The rows come from 5 hidden closed curves, with some noise, and rows from the same curve form a group. Each curve winds through 6 dimensions. The rows are also pushed far along 5 directions, which tell nothing about the answers.
In the rows, 128 means zero.
Some rows, each with its group after it:
[ 98 111 146  46 102 107 126 198 123 113 207  73  99 144 166 137 140 120]	(3)
[ 88 157 147 114 140  95 116 174 150 154 116 155 117  89  95 135 132 101]	(2)
[108 163 104 128 151 104 100  74 168 131  91 178 116  89 106 108 106 130]	(1)
[ 81 126 156 156 108 133 206 126 145 113  79 141 156 129  77 128 141 108]	(1)
[122  92 163  91 135  95 145 132 125  86 169 101 104 139 150 130 145 107]	(3)
[127 127 198 108 152  87  95 180 123 148 161 126 144 141 167 140 114 120]	(0)
[117 140 109 165 105 170 182  86 115 149  94 143 129 151 144 117 114 133]	(1)
[126 121  78 150 129 162 133  47 145  94  98 158 116 114 121 123 119 140]	(0)
[133 141  78  78 123 106  54 108 110 156 180 123 105 120 157  99  97 149]	(0)
[155 119 103 157  95 177 131 101  93 125 144 102 120 168 145 146 139 166]	(2)
[120 123 102 148 123 180 118 147 141 167 117 129 179 147 130 127  73 152]	(1)
[135 157  81  88 150  95  49 113 131 132 143 156 121  90  90 105 112 135]	(4)
[155 145  34 105 124 130  86  79 119 161 132 132 120  98 112  93 101 126]	(1)
[122 128  94 141 113 191 119 124 142 145 132 117 154 153 118 125  93 191]	(0)
[ 86 173 161 100 141  95 113 183 191 138 100 153 142  84  97 159 125 105]	(0)
[ 95 165  89 134 128 139 108 126 166 145  78 181 146  90 122 131  97 116]	(0)
[108 147 186 175 158 121 163  88 170 121  70 173 142 121 103 146 125 127]	(2)
[139 125 157 106 148 138  57 170 135 146 168 129 185 138 133 153  93 176]	(3)
[122 134  87 148 165 115  80 126 156 106  96 172 109  96 133  97 119 129]	(3)
[118 125  87 120 137 107 124 103 144 117 103 149 115  79 117  89 143 113]	(4)
[129 134 132  97 132 100 128 145 109 145 140 131 117 118 162 107 124  95]	(1)
[106 120 134  88  82 155 144 160  97 143 176  99 166 161 139 135 118 148]	(3)
[110 181 110 120 113 150 131 110 162 199 103 136 154 116  94 147  88 136]	(2)
[120 121 161 123  75 182 229 121 110 157 155  61 125 178 105 168 141 140]	(2)
[114 127 182 178 151  93 160 128 122  93  80 169 132 125 114 109 164 110]	(0)
[142 118  89  66  97 151 140 141  96 180 186  75 133 144 153 113  97 123]	(1)
[ 97 128 200 128 148  96 150 206 141 126 102 151 173 117 119 131 138  93]	(0)
[ 87 164 101 130 137 131 122 104 161 162  89 175 146 105 119  96  82 136]	(0)
[148  86 169 153 142 149 126 161 109 102 135 124 172 152 142 148 131 137]	(0)
[186 109 174 169 170 139  95  77 126 126 127 137 190 149  90 156 112 173]	(0)
[179 106 147 153 148 106  81  46  94  95 139 152 134 125 145 140 149 145]	(4)
[102 127  81 100 124 115 152  94 140 104 121 131  96 103  98  87 138 115]	(3)
[103 137 162 132 121 118 211  95 133 124 105 130 100 128 121 126 147  95]	(4)
[135  92 170  79 155  99  86 174 129 118 184 108 144 121 159 132 124 132]	(4)
[176 130 172 136 145 115  66 168  93 141 159 128 148 151 156 172 127 128]	(4)
[160  93 152 136 127 123 119 105  77  87 154 128 149 148 128 133 158 141]	(3)
[105 103 121 164 124 137 198  83 145  62  93 131 101 144 113 114 157 118]	(3)
[ 92 154  84  87 105 103 119 147 120 160 144 132  81  97 129 107 129  97]	(2)
[169  77 144 124 159  94  80 159  82 106 172 118 111 131 173 121 143 102]	(2)
[113 141 113 140 130 137 116 116 130 147 122 148 116 114  95 127 122 138]	(2)
[101 164  91 102  99 105 176 146 136 132 107 113  66  96 108 110 165  81]	(1)
[115 116 183 106 114 122 128 180 113 107 164 114 141 145 144 150 153 145]	(4)
[137 149  96 139 133 190 142  91 169 194 105 119 164 134  97 140  70 164]	(4)
[182  82 108 168 142 171  81  84  82 112 149 135 171 163 145 115 106 183]	(0)
[124 144 104 138 139 108 153  64 123 118 101 158  80 110 119  98 136  99]	(4)
[107 160  84 142 130 128 118  68 169 106  89 161 110 107  87 118 128 147]	(3)
[139 102 194 181 140 113 148 125 132 112 105 130 155 148 119 171 136  99]	(1)
[127 123 163 189 115 126 185 112 106  76  89 140  82 147 153 143 187 106]	(0)
[177 104 190 167 145 139  97 138 102 144 144 124 176 170 171 180 109 137]	(1)
[105 115 153 123  74 195 204 170  98 150 150  87 173 182 124 145 127 156]	(4)
[179 108  57 108 119 145  71 135  93 146 179  86 110 133 151 121 120 137]	(2)
[103 136  90 109 149  95 112 169 143  99 123 141  52  96 146  89 145  98]	(4)
[ 90 170 145  94 137  94  88 168 151 135 126 163 132  99 115 129 122 127]	(4)
[142 129  99 159 105 198 177  73 119 152 125 104 102 174 160 128 104 161]	(1)
[ 77 144 176 137 159  85 155 166 178 113  77 170 115  90 138 119 142  89]	(4)
[118 139 116 116 119 104 158 158 110 110 123 122  57 102 133 104 180  95]	(3)
[ 87 148 117 123  82 134 185 148 125 120 118 113  79 132 138 126 163 112]	(2)
[ 95 139  96  97 103 144 177 191 143 176 129  92 107 120 127 117 117  92]	(2)
[138 103 184 114 108 101 131 200  84  90 176  92  96 154 187 159 182 102]	(0)
[109 163 176 123 182  70  47 180 170 159  90 204 187  76 135 138  96 105]	(4)
[ 90 143 122  90 129 123 107 204 154 155 127 137 172 105 111 117 104 125]	(2)
[140 109 177 152 134 119 164 137  91 112 121 135 132 140 145 130 159 107]	(3)
[107 162  93 165 112 138 162  92 129 128  77 160  82 118 134 109 146 118]	(3)
[134 147 125 165 122 147 120  56 134 105 102 154 129 135 106 143 140 172]	(2)
[ 75 136  75  89 106 119 185 113 140 129 114 132 101  96 104  71 130  99]	(2)
[124 166  51 110 120 118 110 107 127 125 120 138  43  97 152  88 143 122]	(1)
[102 156 165 140  95 172 236 139 142 150 104  99 104 161 131 152 143 131]	(1)
[183 116  72 128 147 102  63  91  98 120 144 131 102 114 152 114 131 107]	(3)
[129 104 106 127 142 116  92 103 126 122 138 142 139 122 133 111 100 124]	(1)
[127 150 108  91 139  74  79 130 115 133 146 150  71  92 166 108 139  99]	(3)

New rows, each followed by its group:
[145 151  82 155 126 139 114  45 126 134 105 147 104 113  85 128 133 146]	(2)
[125 109 106 126  92 160 197  99 114 109 136  88 102 162 166 112 141 131]	(2)
[115 137 117 172 132 154 127  86 161 149  74 166 206 121  58 135  85 146]	(1)
[100 174 113 100 134 124 131 156 152 173 111 149 115 106 155 106 101 117]	(1)
[111 158 133 141 162 132 132 105 185 163  73 168 178  95  62 128  91 130]	(2)
[132 123 127 138 175  77  45 114 146 118 111 183 157  90 119 117 101 110]	(1)
[127 150  94 114 121  94 110 107 128 124 118 143  93 104 158 109 137  99]	(2)
[ 88 139 117 125 110 118 187 116 159  92 108 115  64 128 129 126 158 101]	(3)
[131 160 124 121 137 115 101 124 161 139  95 152 180 105 108 130 110 130]	(2)
[123 146 101 149 105 157 140  76 138 156  92 144 161 113 112 130 124 153]	(4)
[ 55 152 111 109  99 117 195 118 160  91 102 135  71 114 111 104 159 114]	(3)
[119 127 131 166 122 167 147 133 146 118  97 133 146 135 116 137 137 163]	(4)
[134 146  60 125 146 135 125  60 136 138 104 157  94 100 130  74 107 134]	(1)
[176 117 151 171 159 143 106  89 107 129 112 155 177 134 106 137 123 153]	(3)
[126 173  70  94 114 113 109 127 141 156 123 125  99  91 104 116 130 113]	(1)
[152 112  94 130 112 174 148 130  88 153 153  99 127 163 139 118 109 135]	(4)
[147 124 164 140 169 121  85 154 164 129 124 132 154 124 118 155 107 139]	(1)
[123 125 106 123  73 179 165 136 100 140 158  81 110 169 150 143 137 152]	(2)
[107 128 129  94 117 137 127 209 142 149 160  87 110 139 156 131 116 131]	(0)
[112 140  70  91  99 120  80 129 112 127 151 136 137 120 135 111 119 134]	(3)
[135 116  69 150  83 168 179  96  96 110 129  93  64 151 141 112 162 132]	(2)
[162 128 154 127 138 141  86 142 133 154 138 123 202 147 148 159  93 152]	(2)
[155 113 181 153 156 116 131 161  94 103 136 133 120 157 140 145 148 110]	(4)
[141 116 128 129 107 142 141 137  84 131 160 106  96 163 179 133 138 122]	(4)
[121 163  95 103 114 123  71 169 135 163 137 131 135 109 130 137 114 132]	(2)
[139 120 131 155 115 139 192  87 127 105 110 104 102 149 114 143 158 111]	(3)
[123 140 143 162 120 115 154  49 119 100  91 165 132 135 115 136 147 119]	(3)
[ 89 160 143 145 105 140 178 164 148 140  85 142 130 125 129 148 138 105]	(0)
[151 161 170 117 185  59  45 138 130 139 120 190 161  93 103 141 113 102]	(4)
[147 144 152 147 119 149 138  95 128 159 126 123 148 147 113 167 120 144]	(2)
[ 98 108 156 108 132  73 161 115 136  66 134 131  83 127 152 121 160  82]	(3)
[118 139  44 130 136 130  85 108 151 139 104 153  94  85 155  87 114 132]	(4)
[149  96 150 190 134 156 144 113 111  72 112 131 116 154 142 139 169 159]	(4)
[163 106 150 142 127 104 122 130  82 100 159 101  88 156 154 123 172 129]	(0)
[105 162 156 134 118 112 149 128 137 150 103 148 124 113  98 152 143 108]	(2)
[201  85 131 131 172 114  40 146  95 130 171 118 152 130 153 138 117 128]	(2)
[145 123 121 146 113 148 146  46 122  89 122 126 127 145 111 130 148 166]	(2)
[160 121 100 104 149 137  47 185 107 148 175 118 139 137 146 128  97 145]	(4)
[119 129 104 148 106 171 152 105 150 175 113 113 164 146 105 145  79 131]	(1)
[118 108  59 102 111  95 108 117 123 117 153 106  74 108 140 100 126  82]	(1)
[138 131 143 145 119 188 151 106 154 147 127  99 166 160 100 165 105 183]	(2)
[ 83 152 142 102 124 106 171 156 157 150  89 155 164  89  90 123 120  77]	(0)
[122 143  49 115 110 160 124  79 124 122 128 134 104 117 111  83 122 170]	(1)
[148 131 144 152 127 199 167 120 154 172 122  92 164 164 101 169  97 168]	(4)
[164 117 147 201 147 105 112  35 103  71  89 180 140 144 134 144 153 119]	(3)
[146 100 174 116 130  85 107 117  86  75 159 137 127 130 149 142 167 115]	(0)
[170  84 108 148 110 152 110 110  58  80 168 108 110 165 169 114 158 158]	(1)
[130 105 176 110 147 138 114 207 141 142 162  98 150 147 167 152 110 137]	(4)
[117 119 181 125 113 138 118 184 124 127 158 110 154 160 154 167 125 148]	(1)
[137 114 187 150 129 100 143  88  92  86 139 137 105 156 152 135 164 132]	(0)
[132 117 118  94 130 127  97 150 137 123 151 123 130 115 159 155 113 108]	(0)
[ 96 121 181 144 157  66 175 104 159  49  82 165  97 106 106 121 179  82]	(3)
[136 100 134 134 124 114 114 114 108  64 148 124  88 126 158 124 181 147]	(4)
[130 138 138  87 105 104 148 137 109 129 155  99 101 124 128 134 157 105]	(1)
[181 128  83 109 127 125  62  88  87 143 161 125 140 123 129 123 117 143]	(1)
[ 75 154  84  92 117 132 126 157 148 152 124 146 118 103 133  88 102 131]	(3)
[134 121 132  92 106 119  97 179 103 118 172 103 128 134 149 149 146 127]	(0)
[142 155 157 147 192  89  82 117 178 146  78 178 174  85  76 137 104 117]	(0)
[155 149 185 108 146  88  50 175 122 170 154 138 174 119 133 183 116 117]	(2)
[ 63 154  94  51  79 130 169 197 147 164 140 100 153 113  92 112 116 101]	(3)
[150 101  59 125 140 147  83  55 112 119 153 139 112 127 161  91  91 154]	(0)
[100 114 135 102 137  66 137 112 138  69 134 139  79 114 151 110 155  82]	(3)
[154 121 192 126 128 140 111 216 118 162 162  88 165 158 150 190 125 128]	(2)
[ 85 136 134 158 100 102 190 102 121  55  88 153  69 132 138 118 193  95]	(3)
[114 115 196 146 136 100 158 122 133  88 113 142 152 151 141 159 143 100]	(3)
[ 94 119 142 130  90 153 220 118 126  96 105 123 135 132  97 140 161 111]	(0)
[118 120 105 118 110 179 119 120 126 154 142 130 168 149 154 132  77 159]	(0)
[122 169 121 110 147 104  45 165 140 190 114 177 197  88 105 135  84 119]	(2)
[139 173 110 134 115 166 115  83 131 183 108 148 183 124  73 145  98 169]	(3)
[137 110  75 134  96 167 154  99 106 117 160  82  46 156 162 121 143 145]	(2)
[112 135 161  96 123 110 134 163 132 146 131 132 187 118 109 133 119 114]	(2)
[142 102 112 106 145 113  75 114 127 136 166 123 136 125 147 123  89 127]	(1)
[117 147  75  93 123 118  64 113 117 122 155 151 104 111 138 102 117 154]	(4)
[149 129 146 212 154 132 115  67 151 128  65 173 166 130  98 157 108 128]	(1)
[121 135 176 126 165  93  89 179 152 126 116 158 168  96  78 148 134 122]	(2)
[102 124 156  85 139  89 119 168 155 148 147 120 134 112 135 133 102  89]	(1)
[140 146 180 145 145 110 130 176 123 131 107 143 133 113 115 147 163 115]	(3)
[121 115 165 151 103 159 155 107 116  97 136 120 156 177 134 160 139 164]	(3)
[155  86 113 152 111 152 173  65  65  87 147 115  96 156 142 102 164 139]	(3)
[171 113 182 183 144 132 119  77 119  78 123 130 119 157 133 173 166 164]	(2)
[108 134 185 143 115 131 142 158 122 113 114 150 167 141 132 161 142 133]	(0)
